The rows come from 4 hidden closed curves, with some noise, and rows from the same curve form a group. Each curve winds through 8 dimensions. The rows are also pushed far along 6 directions, which tell nothing about the answers.
In the rows, zero is written as 100.
Some rows, each with its group after it:
[88 93 71 96 97 84 105 79 99 83 98 92 119 101 110 72 76 121 142 120 79 87 90 88 79 104]  K711
[90 82 74 133 91 94 101 88 107 96 110 95 113 93 120 84 87 108 105 111 76 96 71 94 113 88]  K711
[98 104 131 89 114 118 97 109 116 110 104 90 86 69 113 116 127 98 78 107 108 95 74 69 114 84]  K680
[97 74 60 148 85 44 88 95 103 104 119 92 106 114 107 115 73 83 98 103 77 93 95 110 101 80]  K680
[104 106 73 111 111 80 120 96 107 101 120 109 85 106 93 99 92 91 106 119 76 78 111 119 86 101]  K711
[92 77 100 91 80 98 72 74 103 88 94 82 107 84 117 61 85 109 113 130 110 119 85 76 69 103]  K680
[105 99 116 97 110 112 95 119 105 113 105 100 90 97 106 93 126 104 88 94 106 86 84 83 110 89]  K125
[109 111 89 96 130 104 132 117 93 103 115 105 86 110 79 89 112 96 113 95 87 82 111 123 100 110]  K711
[97 108 134 98 90 94 74 94 99 100 103 89 97 100 112 96 112 101 103 114 136 130 104 75 109 107]  K125
[110 110 112 79 121 126 112 98 114 98 102 78 112 70 134 90 137 106 98 110 110 101 62 59 118 96]  K589
[106 87 74 99 99 77 99 116 107 108 95 99 105 117 93 114 88 93 89 89 71 75 107 126 87 74]  K125
[89 105 97 107 109 110 115 99 108 101 103 106 92 109 93 78 96 112 120 128 93 93 103 116 95 105]  K125
[92 105 92 105 97 93 106 85 94 96 96 118 84 125 82 78 79 104 138 116 115 106 129 113 68 130]  K589
[113 86 71 65 116 115 112 88 103 87 102 90 108 71 108 71 113 108 109 91 85 97 84 87 78 109]  K589
[103 66 90 85 77 92 44 105 94 103 85 98 130 88 114 97 98 129 75 70 81 84 78 74 99 67]  K125
[92 112 76 129 105 92 135 81 123 92 116 81 94 97 143 84 81 82 111 144 66 100 65 99 108 87]  K680
[113 109 121 62 113 111 94 115 108 109 82 88 100 100 106 104 119 97 91 104 116 90 98 87 85 88]  K125
[103 115 126 101 118 115 101 109 103 113 107 108 82 103 97 99 126 103 100 109 128 102 104 90 112 110]  K125
[103 88 80 98 123 94 98 103 100 104 103 86 115 93 111 92 101 114 113 100 85 85 75 85 107 85]  K711
[108 97 95 90 99 115 87 93 85 99 95 120 102 109 83 75 103 120 111 86 115 111 123 107 92 128]  K589
[87 97 74 128 108 87 125 82 118 99 115 103 76 104 97 98 80 85 120 129 91 109 105 120 89 110]  K680
[100 106 106 91 109 134 119 101 106 102 92 110 86 89 90 104 105 91 85 105 102 102 101 119 96 106]  K589
[99 110 106 96 107 112 115 115 127 112 92 94 96 106 108 106 103 95 84 130 83 77 91 118 98 72]  K680
[110 112 71 91 124 92 125 97 100 90 121 94 108 84 121 96 110 107 109 90 62 83 82 86 117 97]  K125
[95 122 117 125 109 106 138 107 101 101 115 105 79 123 93 84 123 88 129 108 131 110 111 104 113 133]  K711
[110 105 102 80 114 107 120 127 87 103 95 105 93 114 75 98 110 93 103 70 94 77 113 116 87 103]  K125
[105 95 111 106 94 93 84 120 118 119 96 95 106 108 99 127 106 96 68 107 95 90 104 117 111 69]  K589
[98 115 85 100 104 93 104 82 102 88 100 88 129 102 134 85 93 121 126 121 86 102 83 83 119 97]  K125
[90 102 99 122 123 109 116 103 119 116 100 99 89 96 94 130 93 82 84 137 100 93 91 124 111 80]  K589
[94 105 128 104 99 123 114 112 119 110 100 100 72 98 95 92 116 84 85 123 113 96 96 107 89 97]  K680
[101 93 84 92 105 100 108 109 84 92 93 92 116 111 104 84 91 107 117 66 79 100 91 104 107 98]  K711
[117 104 100 82 120 113 98 101 94 108 100 111 87 95 89 102 114 95 93 90 117 104 112 101 92 115]  K589
[94 75 60 106 109 79 116 104 110 97 116 95 97 109 85 69 95 106 129 108 72 80 104 120 75 100]  K711
[93 121 111 89 117 121 135 105 119 103 93 99 84 100 101 96 105 97 112 130 96 78 93 104 86 98]  K711
[100 99 99 116 77 101 80 104 74 97 98 126 114 102 93 117 90 114 76 56 85 95 104 101 127 99]  K711
[95 126 125 88 107 132 116 96 99 96 90 111 92 114 99 74 115 114 127 111 129 117 113 99 104 131]  K680
[92 110 95 101 124 114 125 96 107 97 108 86 85 105 118 63 97 97 123 130 90 108 80 104 102 101]  K589
[99 96 71 110 100 88 120 91 87 81 116 87 114 107 111 62 94 107 135 92 80 110 91 100 107 116]  K680
[93 98 87 109 99 76 92 83 106 92 118 82 105 100 129 73 92 109 122 124 87 112 84 81 106 97]  K125
[121 88 74 48 131 100 95 108 102 102 94 83 115 95 96 73 111 115 110 106 81 76 100 104 67 88]  K680
[102 121 134 83 77 119 83 96 92 94 79 109 121 97 116 108 116 122 97 82 128 106 100 64 115 111]  K589
[94 103 82 156 78 78 110 95 95 103 100 118 111 123 100 146 76 82 89 82 97 104 109 123 131 98]  K711
[91 111 85 143 99 74 121 88 119 101 115 83 106 116 143 88 94 93 128 144 94 88 69 78 113 89]  K680
[110 121 119 82 135 121 125 117 111 114 101 91 80 106 94 84 123 90 108 136 116 82 99 105 85 100]  K680
[105 127 93 109 118 113 153 115 100 99 105 114 101 107 95 119 119 95 107 78 89 75 100 110 124 110]  K711
[93 93 110 137 61 95 83 87 87 96 96 116 109 98 100 132 90 90 78 74 122 121 105 94 122 110]  K589
[108 101 121 84 113 104 108 110 98 105 103 94 81 100 70 104 118 79 100 107 134 111 126 113 78 118]  K711
[83 107 123 127 88 93 99 90 114 102 97 83 110 102 117 108 95 96 110 145 123 108 84 84 111 92]  K680
[104 94 119 95 96 100 86 104 101 107 99 95 84 106 88 99 105 84 91 106 129 122 117 108 86 107]  K589
[83 114 129 151 67 92 101 95 96 105 96 122 98 112 93 146 89 88 91 100 130 103 110 95 122 108]  K589
[115 104 90 89 108 100 109 100 89 94 107 96 103 99 99 91 104 93 99 90 94 106 107 109 100 110]  K711
[94 100 76 107 102 101 120 71 114 89 106 91 89 90 126 70 80 91 120 137 84 106 78 91 78 106]  K589
[96 114 100 81 124 108 124 78 106 90 99 85 86 91 100 82 83 91 132 146 107 118 103 105 74 118]  K680
[109 120 108 92 127 108 123 111 112 110 112 103 83 90 92 126 125 88 86 105 102 90 107 107 111 100]  K125
[103 76 73 92 85 95 68 72 101 89 90 88 132 82 123 83 80 117 95 114 88 112 84 88 89 91]  K125
[107 94 80 69 112 109 122 103 93 84 111 102 93 83 94 68 119 111 119 69 79 83 94 85 80 118]  K125
[96 88 101 115 90 93 80 85 93 100 101 99 97 106 105 73 92 105 117 115 124 115 96 83 88 113]  K125
[118 120 127 58 121 136 103 101 99 102 92 94 89 86 101 87 124 94 89 113 124 114 104 95 90 112]  K711
[103 102 95 85 133 96 120 99 137 112 100 73 87 97 104 98 105 83 114 164 108 91 95 110 69 86]  K589
[84 119 134 137 84 104 94 81 90 97 104 103 101 95 126 106 98 103 111 116 134 119 77 56 133 113]  K680
[98 109 106 113 102 105 129 135 106 107 110 102 84 113 94 107 106 86 79 83 62 72 93 127 118 76]  K125
[112 108 107 70 97 114 99 104 92 96 85 114 114 95 82 119 122 107 91 68 120 98 126 101 97 118]  K711
[103 126 123 85 127 122 137 119 106 108 100 107 70 99 75 131 112 77 88 99 104 96 118 128 103 104]  K680
[96 101 96 98 112 91 97 96 98 100 102 85 99 104 109 89 80 98 110 125 88 102 89 103 96 87]  K589

New rows, each followed by its group:
[112 108 87 93 96 108 105 103 77 89 104 109 113 99 108 91 101 108 90 62 74 100 96 102 121 105]  K711
[102 112 87 124 98 94 91 72 89 95 104 99 117 108 134 86 86 108 118 118 112 123 85 79 123 112]  K711
[97 112 115 106 100 97 103 103 114 101 102 79 118 98 141 94 121 110 109 121 106 84 63 56 120 82]  K680
[104 84 73 104 100 88 98 108 117 109 93 97 113 94 103 136 90 92 70 92 68 77 91 118 102 65]  K711
[85 92 94 130 99 94 101 93 116 108 100 98 98 90 113 128 88 89 85 119 94 95 77 97 113 77]  K589
[94 135 127 96 110 136 131 99 96 92 95 110 102 101 110 90 123 116 123 96 119 105 94 81 128 127]  K680
[100 74 80 116 90 94 102 107 97 105 102 113 85 113 71 92 91 86 96 88 97 94 116 130 74 106]  K125
[90 87 68 129 94 99 113 83 103 90 109 95 111 102 120 65 82 109 122 112 75 104 77 102 107 103]  K711
[102 95 123 103 93 87 70 105 99 115 88 100 96 116 81 127 100 88 90 103 144 120 126 107 94 101]  K711
[108 124 129 102 114 115 116 124 96 115 97 108 89 120 85 110 122 90 95 102 126 89 114 111 111 106]  K680
[122 118 113 64 135 130 132 123 112 111 103 98 72 93 81 101 130 76 79 107 102 92 115 130 86 103]  K711
[99 99 91 138 86 98 119 121 84 102 113 126 88 124 85 99 105 93 96 52 88 87 106 117 121 110]  K125
[106 102 84 75 108 119 110 100 79 89 92 117 100 99 94 77 99 117 117 60 85 91 99 93 90 119]  K711
[99 103 106 119 100 123 125 124 103 106 108 114 92 97 96 107 124 99 81 68 86 82 88 107 131 96]  K711
[94 138 114 122 110 113 140 112 96 102 107 109 79 118 113 106 95 83 100 101 82 92 90 111 130 97]  K589
[96 112 95 104 111 101 136 101 114 98 104 94 93 113 103 79 108 94 130 126 105 87 98 102 86 111]  K680
[118 123 100 60 130 131 124 99 108 100 89 97 102 94 110 82 119 103 107 118 103 91 96 99 87 108]  K680
[97 109 101 107 97 81 104 93 91 94 98 96 112 115 105 106 95 99 127 99 119 106 106 86 103 113]  K711
[100 104 116 102 107 107 91 122 96 110 99 92 106 106 111 100 109 109 88 90 90 92 80 93 129 77]  K711
[86 109 110 153 98 95 125 120 107 115 100 99 96 127 103 134 87 77 91 100 94 96 90 125 139 79]  K711
[97 119 126 124 94 110 93 120 95 114 100 120 108 104 112 137 121 115 73 69 101 79 84 77 156 83]  K680
[107 112 99 99 91 113 110 97 91 96 96 115 99 106 110 84 108 102 103 87 106 90 96 85 95 115]  K680
[109 89 60 101 100 90 107 90 90 91 107 105 102 105 88 86 76 93 102 95 70 103 115 136 84 106]  K711
[99 116 130 97 96 126 105 109 111 107 89 99 92 99 124 94 120 99 90 107 114 91 76 73 109 91]  K125
[100 103 78 116 130 90 129 103 110 108 118 96 84 111 86 90 92 88 117 137 86 85 106 130 89 99]  K711
[115 99 104 88 128 103 114 120 124 118 106 79 86 88 103 116 122 72 74 121 98 83 87 107 93 74]  K125
[103 123 131 131 94 122 109 121 89 114 108 131 84 107 94 123 123 99 73 67 111 91 101 96 144 107]  K589
[96 95 88 98 100 103 116 85 113 91 104 88 87 92 107 78 86 84 108 127 90 112 94 110 75 104]  K680
[82 121 114 123 109 120 133 83 113 101 97 110 82 113 87 96 91 94 130 149 130 117 117 122 95 129]  K680
[113 124 100 88 105 121 122 94 94 92 95 111 112 93 114 101 117 107 104 80 104 97 96 83 113 119]  K589
[98 64 77 94 88 70 47 96 94 100 95 81 128 99 107 88 71 119 94 103 74 101 90 100 91 67]  K711
[107 118 156 87 91 143 93 108 98 107 85 108 97 88 104 107 144 100 77 92 156 109 97 69 114 115]  K680
[107 85 100 100 98 82 82 127 99 115 95 101 103 115 79 133 105 92 75 68 99 91 118 122 106 80]  K711
[105 120 132 95 92 105 92 87 99 97 102 94 93 90 123 98 118 93 97 114 137 118 94 62 104 113]  K711
[100 102 81 84 97 109 110 84 102 89 89 111 111 96 101 84 95 119 122 102 94 89 105 95 78 117]  K589
[110 108 125 83 98 110 95 115 91 107 92 115 86 94 61 145 104 78 61 80 114 107 137 133 96 103]  K125
[92 104 96 103 101 113 121 103 91 95 99 115 81 123 66 76 83 97 118 103 96 111 133 149 84 125]  K680
[108 124 86 113 122 104 130 100 105 100 109 92 115 97 143 105 115 103 108 95 84 85 61 70 141 91]  K711
[113 86 92 58 96 85 59 85 85 91 97 99 113 83 91 89 100 117 102 94 110 102 117 79 67 109]  K711
[87 120 101 137 87 93 112 82 79 90 104 114 108 115 114 91 83 108 131 105 110 102 92 79 119 122]  K680
[96 77 69 93 114 87 116 90 120 100 111 95 74 91 78 80 88 87 118 133 88 87 109 119 45 105]  K125
[94 127 99 122 106 133 145 92 96 89 106 110 97 98 124 85 105 98 110 96 89 105 76 97 135 116]  K589
[89 107 97 117 98 102 122 88 101 89 112 91 86 108 122 56 92 97 133 121 94 109 80 87 96 113]  K711
[107 106 90 77 132 107 138 108 110 96 111 80 84 100 93 75 109 84 119 118 88 100 103 122 80 107]  K680
[114 115 101 85 101 119 98 100 76 93 91 109 126 101 108 89 113 120 102 73 105 98 98 87 119 113]  K680
[107 83 96 110 103 83 66 110 119 121 103 83 116 95 117 120 103 103 65 118 87 91 83 100 118 55]  K589
[101 88 85 99 77 100 98 107 90 91 92 108 114 103 106 90 97 110 95 59 76 83 90 94 99 94]  K125
[103 139 127 120 104 133 131 118 91 106 105 127 82 108 101 115 117 93 77 80 97 92 98 109 143 107]  K711
[92 93 100 107 116 105 106 100 126 120 92 102 75 99 87 116 86 84 92 145 106 86 101 119 72 84]  K711
[93 89 110 105 81 87 70 101 86 103 87 107 98 111 76 124 70 90 83 95 109 115 124 125 90 93]  K589
[103 96 95 80 82 106 80 91 92 89 84 108 134 85 113 102 105 133 100 72 95 88 91 68 104 101]  K589
[108 117 108 96 119 105 115 116 117 110 109 89 96 80 118 134 108 85 61 113 66 76 76 102 124 61]  K125
[105 126 100 112 119 114 119 95 109 113 102 119 82 110 106 102 102 98 104 123 107 92 103 105 105 109]  K589
[105 84 90 98 85 76 84 123 86 97 113 102 109 106 89 110 111 105 82 41 75 94 111 107 118 88]  K125
[96 108 109 111 80 94 91 79 83 90 84 103 122 107 108 107 89 104 120 102 137 114 103 74 100 121]  K125
[100 131 131 92 110 109 120 100 92 99 93 102 93 113 100 104 119 94 127 102 145 109 111 78 103 128]  K711
[112 83 96 74 108 90 90 131 119 119 86 90 104 98 86 134 110 89 66 90 85 62 102 115 79 59]  K125
[114 95 114 61 115 124 68 105 109 112 83 90 112 74 119 106 119 115 69 101 104 95 77 73 103 74]  K711
[102 118 142 93 93 102 72 79 96 105 95 104 89 93 97 110 106 94 98 141 163 124 120 73 84 122]  K711
[99 109 120 103 103 118 94 97 99 100 95 86 120 83 124 107 107 107 85 111 104 109 72 81 133 86]  K589
[113 82 69 67 125 97 123 112 110 98 102 90 97 100 70 91 112 92 111 91 88 88 120 133 65 105]  K589
[92 103 95 141 75 100 96 71 96 91 100 98 118 100 136 89 81 100 105 120 108 121 75 79 120 105]  K125
[96 126 115 129 99 121 112 94 96 107 100 120 87 120 115 85 103 103 111 112 120 106 95 93 121 118]  K125
